The first 5 rows are patterns. Each new row is the sum of 2 different patterns, raised or lowered, with some noise. Before adding, each is slid sideways (what falls off one end comes back at the other) and multiplied by a number that may be negative. Names go in the order of the patterns.
In the rows, zero is written as 128.
Known rows, each followed by the names of its patterns:
[140 132 155 131 111 149 148 161 104  95 131 102 113 121 118 112 118 137
 128 107 151 156 132 141 108 103 139  97 117 153 126 126 157 151 137 106
  99 135 106 157 116  96 125 139 112] : rofi
[121 146 123 122 159 123 137 125 157 155  96 159 130 121 102 135 150 109
 129 128 119 105 143 132 109 123 101 106 156 104 104 114 141 146 103 144
 142 154 157  96 102  99 156 151 127] : Naf
[107 115 122  99 126 101 138 160 138 152 106  98 122  99 160 159 107 137
 112 135 100 131 159 116 125 127 153 121 155 153 132 134 149 154 108 157
 113 149 138 156  95 142  97 113 106] : sekeg
[136 129  95 104  96 108 143 148 141 102 128 120  97 154 139 158 119 150
 158 109 151 121 161 128 111 153 113 137 146 107 143 122 128 119 109 158
 126  96 153 119 116 110 127 134 128] : Nud
[156  99 126 155 134 126 140 141 103 100 149 151 105 121 115 133 136 127
 116 123 150 156 140 122 118 139 126 122 120 101 102 130  98 114 136  99
 158 102 159 128 132 110 141 156 161] : nal

New rows. What belongs after each?
[ 80 105 125  89 107  81 139  86 101 110  85  94 134  80 129 103 119 108
  96 125 116  82 134  92  77  79  89 120 123 109 124  59  69  92  86 125
 113 125  78  83 103  79 124  98 126] : sekeg Nud
[183 188 164 143 134 156 148 180 159 192 138 172 166 136 187 139 174 137
 147 198 143 180 178 142 177 157 158 137 139 193 139 108 175 140 155 155
 151 180 161 148 157 122 119 110 131] : rofi Nud
[132 105 129 137 168 109 126 113 165 137 163 144 156 172 173 154 154 136
 166 135 115 130 104 139 164 124 147 129  99 178 112 176 138 159 123 127
 171 162 164 101 140 142 130 136 152] : sekeg nal
[101 150 125 128 126 183 105 183 165 172 147 140 159 155 126 144 108 123
 139 128 141 149 145 171  92 110 160 110 155 121 164 116  89 170 121 133
 115 159 103  95 147 131 112 115 170] : Naf sekeg
[ 68  99 126  57  86  85  80  98  91 109 109  71  94  85  82  46  70  86
 106 118  85  77  45  68  98 109 100 114  50  90  63  55 128  88 102  59
 124 143  69 132  96 130  94  85 128] : rofi Nud
[146 128 123 156 135 149 158 119 133 114 141 130 120 142 109 137 140 123
 105 139 149 143 139 109 111 157 116 111 115 118 120 120 116 126 155 128
 131  95 137 153 152 118 139 163 155] : Naf nal
[133 112 122 130 135 135 150 159 132 101 135 127 134 154 157 102 131  98
 134  93 100 152  97 118  81 145 160 105 157 133 122 150 127 140 122 135
 158  91 114 150  97 149 159 134 147] : rofi Nud
[126 142 131  81 118  95 113  62 107 145  69 146  91 136  93 134 102 113
 137 126 118 110  94 121 108 125 149 105 105 102 158 169  63  85  79 144
 143 113  97 129 134 138 152 108 117] : Naf nal
[136  96 129 112 111 137 143 135 111  90 105  69  93  98  95 144 108  83
 114 123  63  87 119  58  87  70 125 144  79 140  68 102 150  95 100 121
 103 108  56 108 139  65  94  81 144] : rofi Nud
[ 76  66 113  65 121 115  67 133 107 129  63  90 133  96  91 108 127  77
 129 121 106  87 102 147  65 126  95 142 111 112  87 112  77  95 100  73
  88 110  83 124  97  92 147 131 131] : Naf sekeg
[161 164 181 157 133 178 162 188 114  93 137 105 140 156 136 146 115 129
 155 119 172 164 164 156 104 126 155 116 118 169 121 125 166 159 135 111
 127 132 129 148 125  98 163 143 145] : rofi sekeg
[151 114 152 170 116 158 135 180 140 118 169 138 164 134 106 154 116 131
 123 119 150 127 117 157 120 144 139 142 147 126 130 148  97 114 134 122
 146 167 162 123 123 113 118 145 161] : rofi Nud
[141 140 177 155 181 181 162 131 157 152 120 190 159 185 144 183 119 142
 146 147 158 133 166 174 116 175 127 195 185 150 196 127 133 164 110 192
 179 143 155 130 187 128 129 204 137] : sekeg Nud
[110  89 102 154 117 103 118  87  98  82 132 138  98 120 102  89  76  88
 111 120 125 123 106 104 116  99 136 130 149 122 119 155  89 143 115 156
  91 110 115  90 104 115  90 117  91] : sekeg Nud
[147 151  73 123  64 115 100 103 119  92  88  95 105  94 140 107  91  82
 137 145  74 148  96 127 116 142  68 104  73 102  60  62  81  85  84 119
  66 132 137  94 123  80  50  78  61] : rofi sekeg
[106 117 121 170 142 129 147 121 100 121 147 145 161 114 189 167  76 164
 135  97  81 127 172 143 122 152  94 123 178 138 103 143  94 107 133 104
 125  95 124 112 131 182 141 177 169] : rofi Naf
[ 60  87  90  91 150  96 147 114 151 163  63 104  72 161 128  90 122 108
 109 116 113 115 112 104 122 115 111 126  80 124  73 103 108  93 112 111
 104  87  87  86  62  84 100 110 148] : Naf Nud
[116 170 186 113 169 136 164 130 142 168 117 150 140 109 176 120 124 128
 143 182 123 129 178 157 152 100 121 129 167 171 145 109 136 115 122 180
 154 166 118 164 159  89 190 158 167] : Naf Nud
[ 88 123 100 115 108  60 107  85 109  92  82 102  93 111 107 102 113 123
 116 116 103  98  96  94 109 127  94  92 140 111 102  67  65 131  99 148
  76  63 102 116  77 120 111 106 109] : rofi Naf
[169 198 199 166 197 188 209 218 192 234 216 200 148 148 210 166 180 211
 160 167 156 205 168 149 224 192 196 172 175 183 172 178 170 196 204 173
 215 202 206 185 139 197 193 186 182] : rofi Nud
[116 121 120 145 124 121 164 110 108 130 135 142 128 132 132 118 114  94
 101 135 148 144 104 130 125 113 163 152 154 143 148 151 130 129 141 138
 128 114 160 112 124 126  96 158 124] : Nud nal
[131 168 138 168 103 159 174 130 152 124 145 156 128 140 130 175 180 136
 132 161 127 160 148 165 151 126 147 133 142 163 152 191 146 130 129 146
 166 131 166 174 121 140 133 144 125] : Naf Nud
[115 158 163 146 149 149 155 152 124 152 143 184 170 129 125 147 160 132
 167 169 131 132 137 168 110 135 158 117 136 123 156 142 126 158 131 114
 164 129 140 136 134 148 141 135 155] : Naf Nud
[152  83 168  88 158 132 152  76 144 108 126 115  82 108 128  96 116 103
 142 140 115 153 114  78 111  87 153 158 100 123 104 145 111 134 151 106
 129 120 144 109 133 132 126 112 134] : sekeg nal
[118 159  95 134 116 110  98 174 107 158 135 167 162 110 149 152 122 132
 121 111 103 105 145 142 110 162 100  83 139  98 124 138 130 106  88 147
 134 108 112 136 116 122  97 100  85] : Naf sekeg
[189 165 177 171 133 138 154 181 177 144 164 167 146 177 189 174 164 137
 180 166 179 166 163 173 181 155 132 122 145 182 188 170 158 175 169 177
 211 170 217 174 176 210 125 211 134] : Nud nal
[141 179 117 147 138 157 154 121 182 157 145 186 123 128 118 169 168 152
 152 160 123 128 146 133 167 164 176 147 131 158 123 167 142 172 152 155
 168 140 158 134 183 151 124 166 117] : Naf Nud
[105 143 118  99  97 134 107 120 145 108 133  92 136 119 146 131 156 136
 163 148  80 149 167 160 126 153 167  99 124 146 178 115 114 140 125 146
 143 106 134 147 159 141 113 148 141] : Nud nal
[120 128  58  93  89  64 101 119  90  89  78  96  70  83 124  86  78  89
  96  77 125  99  77  92 113 121  63 125  92 125 119  95  53  84  85  95
  76  74  95  87  67 110  70 104 118] : Naf sekeg
[ 91  96 117 131  95 115 129 125 148 114 105 108 129 117 114  99 151 134
 102 151 102 131 108 143 156  90 145 120 127  90 140 154 103 126 132 125
  85 145 114 118 121 116  80 155  83] : Naf sekeg
[155 125 128 124 136 165 143 177 149 137 158 136 119 154 128 118 172 137
 146 144 147 173 111 127 154 144 163 125 131 141 152 144 167 139 162 155
 139 174 171 154 144 139 153 116 125] : rofi Naf
[107 156 149 149 153 158 180 120 147 126 110 198 183 199 129 153 174 147
 154 153 180 131 147 167 145 135 146 162 141 144 163 167 134 158 162 131
 175 154 166 128 151 175 159 180 170] : Naf Nud
[ 89 117 102  78  92 107  86 107 140  87 140 100  93  89 137  86 119 115
 141 143 117 129 118 120 153 108  86 112  89 128 121 112 145  75  74 107
 120 141 102 144 122  90 126 123 121] : rofi sekeg
[ 90 100 141  93 117 140 136 135  85 144 155 138 113  87 113 117 105 123
 116 119 131 113 128 131 130 160 136 151 106  97 138  90 115 170 140 143
 164 137 122  95 116 129 109 172  99] : rofi Nud
[109 160 173  99 143 127 191 170 121 188 104 163 187 128 141 154 131 132
 100 164 158  98 144 105 155 160 133 177 156 156 153 133 135 109 129 174
 138 127 122 128 155 143 154 184 179] : rofi Nud
[157  89 129 161 146  84 152  87 131  96 133  94 105  63  65 115 124 100
 128 101 114  94 133 154 111 135 114  64  80  76 128 156 117 106 127 131
  64 114 142  72  83  99 155 132 127] : rofi sekeg
[119 120 154 100 149 121 103  88 163 114 175 167 147 175 151 122 164 138
 141 110  96 139 130 150 175 118 171 124 102 144 134 142 125 140 131 111
 131 126 113 127 164 107 127 140 133] : rofi sekeg
[142 129 139  77 101 120  99 107 105 125  82  96 117  96  88 100 109  91
 101 106 112  87 112 109  82 117 101 109  84 102 118 105 121 117  64 101
  98  98 101 107 127  72  94  79  63] : Naf Nud
[114 117  93 115  44  49 112  66  94  89  94 108  47 122  92  92  57 107
  83  94 107  69  73  84 112  64 114  82  65  48 135  93 104  98 105 113
 107  97 112  84 128 102  76  80  65] : sekeg nal
[118 127 128  80 122  71 141 135 155  88  72  85  97 130 126  98  90 126
 100 112 119 127 122  71 135 134 150 107  91 130 131 120 104 109  94 119
 141 112 135 139 104 159 161 124 134] : Naf nal
[121 144 104 152 127 114 129 122 109 129 115 114 100 132 163 151 139 128
  91 134 132 153 142 125 129 116 116 114 142 138 111 106 143 166 125 164
 156 138 147 155 154 111 152 133 128] : rofi sekeg
[157 107 107 147 133 146 106 129 119 115 145 125 134 119 143 139 134 126
 152 128 110 166  90 160  93 122 113 168 113 134 116 124 169 144 118 147
 135 144 117 131 146 100 132 174 138] : sekeg nal
[179 153 154 125 148 148 184 140 125 181 157 165 159 161 160 195 144 203
 192 205 167 151 176 171 158 187 151 130 152 154 184 172 185 209 142 148
 166 142 191 138 182 185 137 173 189] : rofi sekeg
[ 86 126 145  83 154 148 118 143 111 124 100 153 184 130 118 122 165 124
 153 149 108 113 149 126  98 166  88 177 121 186 101 148  88 129 136 144
 143 100 104 157 111 142 170 152 130] : sekeg nal
[118 111 117  95 127 121 134 128 109 109 114 118  94 110 134 109  96 113
 112  92 130 129 137 102 145 155 111 146 104 126 130  91 128 118 124 129
 124 141 123 105  98 111 131 137  92] : rofi Nud
[ 77 107  92 115  99  56  49  70 121 116  91  84 124  98  73 125 128  62
  63 115 118 131  87 107  79 118 126  80  65  99  95 110  75 102 118  93
 109 100 112 148 115 108 138  75 129] : rofi nal
[ 66 119  58  89 137  85 133 111 157 118  94  68 131 118 165 117  54 104
 144 102 120 125 149  91  67 149 152 117  81  72 117  92 102  91  99 115
 126 123 107  80 136 136 108 115  63] : rofi nal
[111 141 152 121 129 153 179 145 145 194 147 113 103 150 130 176 144 115
 111 137 105 139 166 196 166 104 167 162 150 153 125 184 117 158 172 122
 155 130 188 149 113 193 164 163 179] : rofi Nud
[134 156 123 110 108 112 130  89 102 134 160 138 125 122 151 175 153  96
 119  97 149 133 128 133 128 111 100 176 148 137 146 164 156 110 167 136
 120 106 150 136  91 131 119 142 130] : rofi Naf
[118  99 131 151  94 113  87 124 142 103  98  96 159 169 134 134 122 137
 128 130 122  90  99 139  84  96 130  88 163 116 142 141 133  92 142 146
 138 134  85 134 161 123 136 115 141] : rofi nal
[145 126 126 133 141 142 127  97  88  83 117 116 139 153  87 157 105 132
 154 144 144 138 176 188 139 130 123 183 135 117 164 131 119 127 133 168
 108 125 112 117 169 130  96 147 140] : Nud nal
[125 106 128 102 114 106 135 103 158 133 151 153 112 135 158 127 133  99
 105  99  91 120 126 138 157 108  77 120 113 140 101 146 120  74 129 114
 123  79 110 112  83 116 118 116  98] : Naf sekeg
[ 72  65  62  76  50  83 101  39  64  82  84  56  51  51  36  67  74  80
 103  67  67  28  68  90  66  64 107  56  75  50  57  44  48  88  42  79
  39  48  60  52  90  39  37  78  53] : Nud nal
[106  98 130 117  91 145  55  58 102  70 143 110 148  77  52 112 105  89
  79 111  52  80  89  99  63  56 138  54 112  85 113  68 112 100 130 115
 129 133 102 100 141 109 142 110  51] : Naf sekeg
[ 71 122 110  88 120  71  86  91  98  61  73  92  62  49  82 125  43  97
  57  85  70 117  66 107 115 134 120  98  85 126  90 109  74  36  55  69
  83 102  98  92  82  37 133  81 106] : sekeg nal
[107 120 112  72 119 111  48  94  89 113 108  92 133  61 109 125  95  74
 120  89  81  67  78  96  95  60  54 117 134 105 110 120 112 119 127  90
  78  79 130  88  74  87 100 116 119] : rofi Naf
[158 148 133 154 158 197 175 101 166 165 146 133 160 164 127 130 167 150
 111 121 122 163 169 154 118 143 160 154 181 155 160 150 164 166 131 144
 121 175 123 126 174 111 181 140 163] : Nud nal
[ 79 104 110 113  89 108  84 102 119 111  91  82 133  88 114  88  81  71
 124  80 117 121 102 142  97 127 126 110 113 110 101 120 107 103 123 125
 129  86  97 126  85 100 114 138  88] : sekeg nal
[176 123 140 112 128 145 116 146 171 139 161 130 109 159 127 166 150 145
 151 113 144 127 143 129 134 114 116 126 121 129 119 144 109 135 109 146
  96 153 123 168 158 139 164 152 151] : Naf sekeg
[142 164 127 163 173 170 124 175 108 127 109 138 124 123 138 133 129 139
 172 170 151 138 116 135 135 169 179 134 159 144 138 127 169 162 142 151
 160 169 140 170 161 151 172 181 187] : sekeg Nud
[ 80  74 161 164 130  91  88 121 133 106 110 120 107 145 120 117  88 106
 149  86 112 102 122 113  73 127 125  98 149 118 128 117 139 106 156 161
 120 162 118 129 130 108 139 117 117] : Naf nal
[123 111 141 140 134 160 153 149 157 127 153 144 109 121 123 156 190 150
 176 129 140 157 130 149 155 138 162  96 127 137 127 108  89 175 153 140
 140 151 158 130 162 143 119 155 145] : rofi Nud
[156 135 103 117  86 163 141 114 138 135 128 124 158 133 114 127 174 135
 112 164 144 122 106 132 143 116 150 146 147 123 130 118 105 140 109 113
 174  85 100  97 151 130  87 159 126] : Naf Nud
[107 148 136 104 112 147 142 112 159 143 120 134 121 121 147 112 123 109
 121 144 102 157 157 151 175 114  96 105 155 132 116 121 161 145 119 169
 111 148 150 156 142 119 149 130 110] : rofi Naf
[138 111 107 110  85 134 105 108 101 117 167  83 158 122 143 131 130  99
 133 169 176 148 137 150 153 125 184 116 112 118 137 177 126 165 161  96
  76 157 145 127 126 161 119  83 156] : Naf sekeg
[157 137 111 150 162 135 147 145 159 134 150 202 127 172 168 167 169 109
 193 127 149 152 188 129 125 143 134 197 168 107 170 174 153 125 154 196
 116 125 150 130 187 172 173 132 143] : Naf nal
[164 125 132 161 151 139 146 146 133 101 174 157 124 126 156 145 174 155
 148 156 175 181 171 143 152 150 128 134 126 133 138 156 129 111 137 127
 173 133 179 161 149 111 165 175 181] : sekeg nal
[131 108 103 103 131  81 113 135  87 100 140 110 120 112 123 134 121 123
  95 148 106 116  66  90 125 111  83 124  97 100 118 138 157  67  78  94
  86 149 137  83 115 115 141  92 111] : sekeg nal
[110 120 119  97 127 101 105  66  63 150 146 116  76  79 112 117  93 103
 110 101 135 108 105  75  89 135  76 102  94 111  97  66 112 113  82 140
 109 118 104 124 101 139 146 110 149] : Naf nal
[149 138 133 128 150 103 130 160 108 127 161 130 152 137 155 155 148 140
 124 176 144 152  94 117 154 135 111 153 132 123 131 167 178 100 104 119
 115 169 158 113 139 143 165 125 133] : sekeg nal
